Every row belongs to one group in each of 4 separate groupings. Each group adds its own fixed numbers to the row, and there is some noise. The rows also spread widely along 10 directions, which tell nothing about the answers.
Known rows, each followed by its group in each grouping:
[ 20,  -1,  10,  11,  -1,  12,  22, -12,   2,   5,  -6,   5, -12,  -7, -14,
   4,  -7,   3,   5,  -2,   3, -20,  -7,  -8, -12,  -1,   6,   8,   2,   7,
  13,   6,  -2,   7,   6] => (1) M dapu j_517
[  3,  -2,   7,  -3,   5, -11,  17,  -3,   1,  11,  -2,  -1, -10,   1,   2,
  -7,  -2,  -5, -12, -13,  -2,   7,  -8,   6,   9,   0,  -5,  -6,   8,   9,
   7,  10,  -5,  -7,   1] => (0) A nufit j_517
[-26,   8,   9, -13,   9, -17, -32,  12, -22,   4,   8,  22,  31, -18,  14,
   8,  13,   7,   9,  18, -21, -20,  48, -21, -17, -16,   4,  15, -12,   9,
  -8,  14,  18,  -2, -21] => (0) N kuf j_856
[-17, -13, -11,   0,  -3, -16,  -9,  -3,  -1,   0,   6,   3,   8,   3, -12,
 -18,   0,  -5,   5,  -6,  -5,  11,  -3,  15,   6,   3,   8,   1,   4,  14,
 -11,   2,   6, -11,  -6] => (2) M mal j_867
[ -6, -32,   3,   8,  -3, -20,   8, -14,   3,   5,  22,  21,   7,  15,   0,
 -39, -13, -18,   5,  -2, -14,  -9,  -9,   4,  37,   7,  10,   8,  17,  15,
  13,  10,  -3, -25,   1] => (1) C dapu j_72
[  1,  20,   5,  20,   9,  -5,  15,   1,   6,  12,  -5,   1,  -8, -27,   0,
  35,  -6,  12, -14,  -6,   3,  12,   8,  -9, -24, -27,   0,   9, -14,  -2,
 -11,  16,  -1,  13,   8] => (2) A nufit j_867
[-10,  -8,   7,   8,   1, -10,  16,  -9,   3,   3,   3,  11,  -4,  -4,  -4,
 -10, -11,  -2,  -3,  -8,  -1,  -9,  -3,  -1,  11,  -3,   5,   3,   9,  15,
   8,   8,  -1, -13,  -9] => (2) N mal j_72
[ -5,  -2,  -2,  -5,   0,  14,   0,  -6,  -4, -12, -18,   4,  -9,  -1,  -5,
 -17,  -4,  28,   4, -16,  11, -16,  -1,  -2, -18,  -3,   8,  -9, -11,  25,
 -14,  -7,   2,   4, -19] => (0) C kuf j_856
[ -6,  13, -22,  -4, -11,  12,  -6, -10,  18, -12, -25,  -9,   5, -30, -25,
   5,  16,   6,   2, -17,  24,  -5,  14,  17, -32,  -6,   3, -18,  13,  16,
 -33,  -1,  21,   3, -27] => (0) A kuf j_125
[ 21,   6,  31,  16,  12,   0,  28,   1, -18,  20,  12,  -3, -15,  -4,   7,
  28,  -3,  -4,  -3,   6, -22, -18,   4, -30,  -2, -14,   4,  16,  -1, -18,
  40,  14,   0,   9,  20] => (2) C kuf j_125
[  6,   1,   1,  -2,   7, -31,  -5,  11, -14,  21,  18, -20,  -6,   9,   7,
   5,  15, -20,  -8,  -3, -30,  39,  -8,  10,  12,  -4,   4,   3,   5, -23,
   4,   7,   3,  -5,  15] => (2) C kuf j_125
[-29,  -9,   1, -25,   3, -47, -30,   7, -20,  13,  32,   1,  -6,  27,   3,
 -19,   5, -22,  13,   5, -44,  10,  11,   9,  38,   3,   0,  -4,   4,   2,
   5,  13,   3, -32,  -4] => (2) N nufit j_125
[ -6, -27, -12,  13,  -6,  -4,   0, -12,  10,  -6,   5,  17,  20,   4, -22,
 -26,  -2, -12,  16,   2,   0, -10,   1,  10,  13,   2,  12,   6,  12,  14,
 -10,  -3,  10, -17,  -7] => (1) A kuf j_125
[  5,  -4,   1,  19,   7,  -3,   7,  -5,  -1,   8,   3,   4,   3, -11,   7,
  -1,   0,  -8,  -6,  -4,  -1,   6,   1, -12,  -8, -12,   7,  16,   0,   3,
   6,  16,   4,  -5,  -2] => (2) N kuf j_72
[ 17, -10,  11,  20,   3,  -8,  40,  -5,  11,  14,   1,  -3, -12,   7, -23,
  -1, -13, -14,  -7, -11,   0,  19, -30,  22,  22,   3,   0,  -1,  11, -12,
   9,  -5, -11,  -5,  15] => (2) N nufit j_125
[ -1, -34,  10,  10,  -6,   2,   3,   7, -11,   2,  18,  28,  47,  -6, -19,
 -26,   3,  -8,  26,  17, -15, -23,  13,  -6,   2,  10,  16,  23,  12,   6,
  18,  -1,   8, -11,   8] => (2) C kuf j_72
[-11, -16,   7,   0,  14,  -7,  -1,   5, -14,   5,  -7,  19,  21, -10,  28,
 -22,  -3,  16, -22,  -2,   5,  12,   2, -18, -15,   0,  11,  20, -18,  20,
   2,   1,   0,   3,  -6] => (0) N mal j_72
[ -9,   4,  -9, -19,  -1, -23,   1,   2,   7,   9, -11, -16, -12, -19,  30,
 -21,   7,  10, -41, -33,  15,  53, -14,   9, -14,   7,  -3, -23,   3,  20,
 -18,  15,  -6,  -4,  -4] => (1) C nufit j_72
[ 10, -13,  -2,  -6,  12,  -6,   3,  -5, -13,   1, -13, -13,  22,  -6, -15,
 -13,  28,  -9, -24,  -3,   1,  20,  -7,  26,   1,  19,   8,   6,  17,   4,
 -11, -18,   3,  13,  -1] => (0) A nufit j_125
[-12,   0,   1,  10,  10, -36,  -1,  -4,   3,  16,  13,  10,  26, -15,  12,
   6,  12, -29, -20,   2, -10,  11,  20,   8,  21, -13,   1,   8,  23,  -7,
  -9,  17,  15,  -8, -11] => (0) A kuf j_125
[  0, -30,   5,  -8, -10,  10,  16,   2,   2,   4,   0,  12,   4,   1,   4,
 -33, -14,   5,   7,  -8,   7,   0,  -7, -14, -11,  14,   3,  -3,  -8,  21,
  23,   7,  -3, -15,  18] => (1) A nufit j_125
[  4, -23,  17,  -3,  -3,   9,  29,  -2, -10,  -1, -10,  14,  10,  -3, -12,
 -30,  -4,  18,  -6, -12,   9, -14,  -9,  -1,  -3,  24,   8,  -2,   7,  13,
  16, -16,  -8,   6,   7] => (2) C kuf j_125
[ -8, -16, -11,   3,   5,  -3, -14,  -8,  -4,  -7, -12,   6,  25,  -2,  -9,
 -21,  11,   2,  -9,  -1,   9,  10,  -3,  17,  -6,   6,  15,  11,   2,  18,
 -23, -16,  11,   5, -17] => (0) M mal j_125
[ 14,   0,   5,  -7, -18,   3,  36,  13,  20,  11,  -3, -15,  -5, -16, -22,
  -1,  -3,  -4,   5, -23,  12,  16, -16,  22,  -9,   8,  -6, -29,  23, -15,
  10,   2,   5,  -8,  12] => (0) C kuf j_125
[  8, -21,  -3,  -2,   3,   0,  15, -11,  -3,  -5, -12,  -6,   8,   0, -20,
 -21,   8,   3, -11,  -9,   7,   6, -16,  19,   3,  19,  12,   0,  12,  14,
  -5, -20,   0,   4,   0] => (1) A mal j_125
[ -2,  -5,  28,  16,   7, -10,   6,  23, -19,  20,  23,  34,  45, -27,   0,
  21,   0,  11,  11,  27, -26, -16,  31, -27, -13, -13,  13,  34,  -9, -18,
  15,   7,   5,  13,  19] => (2) C kuf j_72
[-16, -21, -11,  -6,  -3,  -7, -26,   2, -11,   4,   1,  18,  22,  -5,  23,
 -25,   3,  -1,  -4,   2,   2,  17,  10, -18, -25,   5,  11,  18, -19,  18,
  -7,  10,   9,  -4,   0] => (2) M dapu j_125
[  8,  17,  17,  15,  13,   4,  10,  -4,  -6,  12,   6,  -3, -23, -12,  14,
  27,  -8,   8,  -3,   0, -11, -17,   8, -28, -14, -31,   4,  13, -12,   1,
  19,  24,   3,   6,   2] => (0) C nufit j_72
[-22,  -6,  -3, -19, -11,  -5,  -6,   1,   5,   3,   5,   4, -12, -16,  28,
 -17,  -9,   7,   1, -15,   4,  -4,  13, -28, -20,  -5,  -1, -11,  -5,  32,
  14,  33,   8, -24,  -5] => (1) A mal j_72
[  2, -11,  11,  19,   7,  -9,   5,  -2,  -7,   8,  12,  20,  22,  -6,  -3,
   2,   0,  -4,   5,  15, -14, -13,  13, -12,   3, -11,  13,  21,   1,  -2,
   5,   2,   8,  -1,   4] => (1) C kuf j_125
[  9,   0,  19,   5,   1,  15,  26,   2,  -5,   1,  -3,  10,  -7, -13, -11,
   0, -14,  34,   8,  -4,  -2, -27,  -2, -19, -16,  -2,  10,   1,  -8,   7,
  15,  -3,  -6,  11,   9] => (1) C kuf j_72
[  1, -18,   1,  -4, -17,   6,   5,  17,   5,   7,  10,   1,   0,  -2,  -1,
 -11, -13,   0,  25,  -2,  -2,  12,  -8, -11, -23,  -2,   7,  -2, -12,   3,
  17,  10,   8, -19,  22] => (1) C mal j_125

New rows, each followed by its group in each grouping:
[-18,  -6,  -1,   7,  -7, -13, -24,  19,  -5,   8,  17,  27,  45, -27,   9,
   7,   8,  -8,  19,  18, -14,  -2,  40, -16, -24, -18,   7,  21,  -8,   4,
 -11,  22,  20,  -9,  -2] => (2) C kuf j_856
[-23,  26, -10,  11,  16, -35, -17,  -2,   6,   8,   6,   0, -17,  -7,  16,
  21,  -6,   4, -15,  -7, -10,  23,   6,   3,   6, -39,   3,   2, -12,   2,
 -32,  17,   7,  -6, -24] => (0) N mal j_72
[ 17,  10,  -2,   9,  -5,  12,  17,   0,   9,   2, -12, -13,   9, -22, -33,
  19,  12,  -3,   5,  -7,  10,  -1,  -1,  19, -21,  -1,   4,  -6,  16, -13,
  -8,  -8,  14,  14,  -3] => (0) M kuf j_125
[-19,   1, -15,  -8,  -3, -15, -21,  -6,   4,  -5,   5,   7, -11,   0,  -3,
 -16,  -5,  14,   7,  -9,  -8,   2,   2,   6,   1,  -8,  10,  -7,  -6,  19,
 -26,   3,   2,  -8, -14] => (1) C dapu j_72
[  2,  18,   5,   4,  20,  -8,  -2, -10, -13,   0,  -8,  -8, -15,   2, -10,
  14,  10,   9,  -7,  -1, -12, -10,   4,   3,   2, -13,   8,   4,  -4,  -3,
  -9,  -9,   5,  12, -17] => (0) N kuf j_125
[  0, -10,   7, -18,  -1,  11,  -1, -12, -15,  -9, -14,   2,  -1,  -8,  -6,
 -27,  14,  11,  -2,  -5,   2, -25,   7,  -8, -17,  17,   6,  -2,   7,  37,
  11,   2,   3,  -1,  -9] => (1) C nufit j_517
[ -9,   4,  -3,  -6,  10, -12, -22,  11, -14,   5,   5,   1,  21, -12,  -3,
   6,  14,   8,  -1,   9, -17,  12,  16,   3, -13,  -9,   9,  14, -10,   1,
 -17,   0,   6,   8,  -2] => (0) A nufit j_72
[  5,  -9,  12,   0,   0,  21,  16,  -9,  -6,  -9, -10,  11,  12,  -9, -25,
  -7,   3,  13,  13,  -1,   3, -49,  14,  -4,  -7,   6,   6,  -1,  12,  17,
   8,  -9,   5,   6, -15] => (0) A kuf j_856
[ 20, -17,  -5,  14,  -1,  18,  18,  -7,   6,   3,  -8,  -8,  -7,  -6,   8,
 -20,  -6,  -3,  -3, -15,  15,  18, -21, -15, -26,   0,   9,   9,  -9,  10,
  15,  13,   1,  -9,   8] => (1) N kuf j_72
[-10, -13,  -1,   6,  -3, -23,  21, -13,  15,   5,  13,   8,   5,   5, -21,
 -21,  -6, -24,   3, -15,  -4, -11,  -2,  27,  41,   2,  -4, -14,  35,   6,
   0,   9,   3, -26, -11] => (0) A kuf j_867
[ 19, -19,   2,  14,   8,  14,  12, -21,  -9,  -2,  -7,  -6,  -9,   8,   5,
 -21,   4,  -7,  -9,  -6,   4,  -8, -14, -14,  -6,   1,  14,  13,   1,  16,
  18,   3,   4,  -3,   2] => (1) C kuf j_125
[ -9,  10,  18, -17,  -3,  -5,  12,  19,  -4,  10,   8,   3, -21, -11,  -1,
  11, -21,  31,  16,  -6, -15,  -8,   4, -18, -16,  -7,   0, -10, -18,   0,
  17,   7,  -5,  -5,  11] => (1) N mal j_72
[ -6, -16,  -5,  28,   5,  -9,  -7,  -1,  -3,  -3,  13,  23,  11,  20, -24,
  -9, -13,   5,  24,  10, -17,   0,  -8,   7,  16, -16,  19,  20, -16,  -3,
 -20, -14,   0,  -4,   1] => (2) C kuf j_125
[  3,  22,  11, -24,  -3, -33,  16,  30,  -1,  23,   8, -18, -15, -11, -13,
  14,   4,  15,  -5, -15, -22,  36, -10,  23,   2,   4,  -7, -28,   8, -26,
  -6,  -2, -10,   3,  19] => (1) C kuf j_517
[  1,   2, -19,   4, -11,  15, -23,  16,   6,  -2, -13,   6,  34, -29, -12,
   6,  16,   4,  20,   4,  11,  16,  16,  -1, -56, -12,   8,  12, -14,   6,
 -26,   6,  23,   4,  -6] => (0) M kuf j_517
[ -4,   9,  -5,  -1,  -3, -11,   9, -14,  13,   0,   0, -11, -25,  -4, -17,
   5,  -1,  -5,   2, -16,  -3, -10,   1,  11,  12,  -7,  -1, -21,  18,   7,
  -6,   9,   7, -11, -12] => (1) A kuf j_125
[-13,   3,   2,  -8, -13,   2,  10,   9,   9,  -2, -10,  15,   8, -23, -26,
  -1,  -7,  21,  15,  -9,   8,  -9,  10,   6, -20,   4,   0, -15,  -1,   7,
 -12,  -6,   6,  -2,  -7] => (2) N kuf j_125
[ 15, -15, -13,  29,  -6,   4,  13,  -6,  16,   9,   1,   5,  14, -12,  -8,
  -5,  -6, -17,  -2,  -7,  12,  23, -18,   6, -12,  -4,  10,  18,   4,  -2,
  -6,   9,   2,  -1,  10] => (2) M dapu j_72
[ -6,  -5,  -2,  14,  -1, -14,   1,   4,   3,   2,   4,  18,  14,  -4, -21,
  -5,  -1,   2,  11,   1,  -8,   6,   0,  13,   4,  -9,   8,   5,   2,   2,
 -21,  -2,   3,  -4,  -4] => (2) C kuf j_517
[-17,   0, -14,  15,  -1,  -6, -13, -11,  12,  -7,   2,  10, -12,  -1,  -6,
   5, -13,   5,  15,   0,  -1,  -9,   6,  -5,  -4, -26,  10,   4, -13,  19,
 -21,   8,  12, -11, -14] => (1) A mal j_125
[ -5,   6,  -9,   4,  -4,  -1,  -2,  -3,   5,  -3, -11,   0, -14,  -7,  -2,
  -7,   1,  10,   0, -16,   7,   9,  -5,   2, -17, -10,   4,  -7,  -5,  17,
 -18,   8,   3,  -4, -12] => (2) C kuf j_517
[-15,   8,   0, -17,   4, -13, -11,  -4, -10,   3,   5,  -4, -19,  -1,   9,
  -9,  -1,  17,   0, -11, -14,  -9,   8, -12,  -1,  -2,   4, -11,  -3,  14,
   2,  11,   0,  -5, -11] => (1) M kuf j_72
[-16, -10,  -4,  -8,   1,  -7, -14,  -2,  -7,   0,   8,   9,  -2,   0,  13,
 -21,  -4,  10,   8,  -4, -12,  -8,  11, -20,  -5,  -5,   8,   3, -10,  20,
   4,  16,   3, -13,  -4] => (1) A kuf j_72
[ 11,  24,  19,  -2,   4,  -6,  28,  13,   2,  20,   0,  -7,  -9, -26, -10,
  35,  -6,  10,  -4,  -7,  -5,   4,   6,   0, -19, -11,  -6,  -3,  -2, -22,
   9,   9,  -1,  13,  14] => (0) N dapu j_867
[-35,  14,  14, -26,  -3, -22,   9,   3,   1,   2,  -8,  24, -16,  -7, -11,
 -13, -17,  40,  -6, -20,  -1, -15,   4,  13,  13,  10,  -6, -31,  -1,  25,
 -19,  -7, -15,   2, -17] => (2) M nufit j_517
[  0,  -5,  30, -15,   3,  16,  17,  20, -22,   7, -17,  24,  27, -34,   2,
   3,   0,  39,  -7,   7,   6, -13,  20, -30, -47,  15,   5,  13, -24,   9,
  19,  -8,  -4,  25,  17] => (2) N nufit j_125
[  0,   0,  -1,  11,   2,  -2,   8,  -2,   3,   3,  -7,  11,   1,  -9, -10,
   0,  -2,   9,   0,  -7,   2,   2,   1,  -1, -11,  -8,   5,   5,  -5,   8,
 -12,   3,   0,   2,  -2] => (2) A kuf j_517
[ 14,  -4,  -4,  15,  10,   8, -11,  10, -13,  -1,  -7,  -1,  35, -11, -23,
  10,  20,   7,   8,  15,  -7,  12,   4,   8, -27,  -8,  20,  25, -11, -13,
 -21, -21,  14,  22,   3] => (0) C kuf j_125
[-19,   0, -16,  -5,   8, -17, -26, -12,  -6, -10,  -3,  -1,  19,  -5, -20,
 -15,  26, -12,   1,   0,  -8,  -5,  19,  23,   5,  -2,   8,   2,  16,  16,
 -27,  -1,  19,  -8, -32] => (0) N kuf j_867
[-14, -27,  -6,  -4, -17,  -7,  -1,  -5,   6,  -2,  14,   7,  11,   0, -10,
 -34,   0, -22,  15,  -7,  -3, -10,   0,   8,  12,  11,   6,  -3,  26,  24,
  12,  14,  11, -32,  -8] => (2) C mal j_72
[-15,   0,  19,   3,  20, -28,  13,   0, -16,   3,  -1,  19,   3,   6, -16,
   0,  -9,  26, -14,  -2, -16,  -5,  -5,  20,  29,   2,   8,   3,  -3,   4,
 -21, -26, -16,  14, -13] => (2) N mal j_856
[ -4,   9,  -7,   6,  -3,  -9,   5,  -3,  12,   3,   2,  -2, -17,  -5, -16,
  10,  -8,   6,   9, -10,  -4,   1,   1,   5,   0, -15,   3, -12,   0,   0,
 -14,   4,   5,  -4,  -4] => (1) A kuf j_125
[  5, -10,  13,  25,  13,  -7,   3,  -9,  -6,  14,  11,  26,  34, -21,  22,
  15,   4, -23, -12,  19,  -6, -18,  31, -25,  -6, -22,   6,  40,   2,   4,
  10,  25,  14,   4,  -3] => (0) A dapu j_856
[-14,  11, -26,  16,   2,  -8, -19, -13,  16,  -2,   1,  -4, -22,   6,   3,
  -2, -10,   0,   8, -16,   0,  10,  -6,   4,   0, -31,   7,  -5,  -9,  11,
 -28,  16,   9, -15, -24] => (0) M kuf j_72
[ -9,  23,  -7,   5,   7, -22,  -4,   0,  10,  11,  -2,  -8,  -1, -25,  13,
  14,   9,  -7, -19, -13,   1,  22,  12,   4, -10, -21,  -2,  -4,   7,  -2,
 -20,  20,  12,  -3, -19] => (0) N kuf j_72
[-18,  -4,   2, -14,  14, -17, -20,   4, -18,   4,  -1,   8,   5,   1,  22,
 -21,   4,  21, -18,  -5, -10,  14,   4,  -6,  -4,  -2,   9,   6, -16,  20,
 -12,   1,  -3,   3,  -8] => (0) C nufit j_72
[ -9,  10,  16,  -3,  10,  -9,  -3,   7, -19,   9,  -3,  14,  21, -26,  10,
  15,  10,  18, -13,   4,  -7, -12,  26, -16, -21,  -3,   3,  11,  -6,   5,
  -5,   6,   4,  19,  -6] => (2) M kuf j_856
[  3,  -9,  -2, -13,  -1,   0,  -1,   6, -14,   2,  -2, -14, -12,  10,  -4,
 -19,   6,   9,   3, -13,  -9,  15, -13,   4, -10,  11,   7,  -7,  -4,   2,
   4,  -7,   0,  -2,   8] => (2) C kuf j_125
[-25, -13, -17,  -6, -19, -22, -12,  12,  16,   0,   5,  26,   5,   5, -15,
 -31, -19,  12,  19, -14,   0,  27, -11,  24,   4,  -1,   4, -13, -10,  13,
 -37,  -2,  -4, -19,  -3] => (2) C dapu j_517
[ -3,  -5,  -4,  14,  15,  -5, -20, -10, -16,   0,   5,   5,  12,  -5,  -1,
   3,  12,  -3,  -2,  12, -16,  -5,  14, -10,  -6, -14,  14,  29,  -8,  13,
  -9,   7,   6,   6,  -5] => (2) A nufit j_72
[ -7,  12,   2, -12,  10, -16, -10,  -3, -15,   5,   4, -10, -14,   0,   1,
  -1,   7,  15,  -6,  -6, -20,  -2,   4,  -2,   2,  -1,   8,  -5,   0,   4,
  -4,   1,  -2,   6,  -8] => (1) M kuf j_72
[-30,   8,  -6,   1,  -3, -14, -29,  24,  -1,   1,   7,  24,  33, -26,  -3,
  15,  -2,  20,  20,  13,  -8,   5,  33,  -5, -33, -29,  11,  12, -26,   6,
 -32,   6,  20,   0,  -7] => (0) C mal j_867
[  0, -10,  18,  -6,  -1,  -3,  17,  -3,  -7,   6,  -2,  11,  -1,  -7,  -2,
 -15,   0,   1,  -7,  -8,  -1, -11,   0,  -5,   0,   9,  -1,  -1,  11,  20,
  17,   9,  -5,  -5,   3] => (2) C nufit j_517
[  2,  -9,   8, -21,  -9,  -4,  23,  20,   3,  10,  -3,   0,  -7,   5,  -9,
 -26, -11,  11,   8, -19,   1,  19, -20,  12,  -4,  16,  -5, -21,  -2,  -2,
  12,  -3, -10, -13,  11] => (0) N kuf j_517
[ -9,   0,  16,   2,  -5, -18,  31,   1,  16,  13,  11,  15, -11, -13,   2,
  -5, -24,   8,  -7, -16,  -1,  -2,  -5,   2,  17,  -5,  -5, -17,  12,   7,
   8,  16, -10, -13,   5] => (1) C nufit j_72
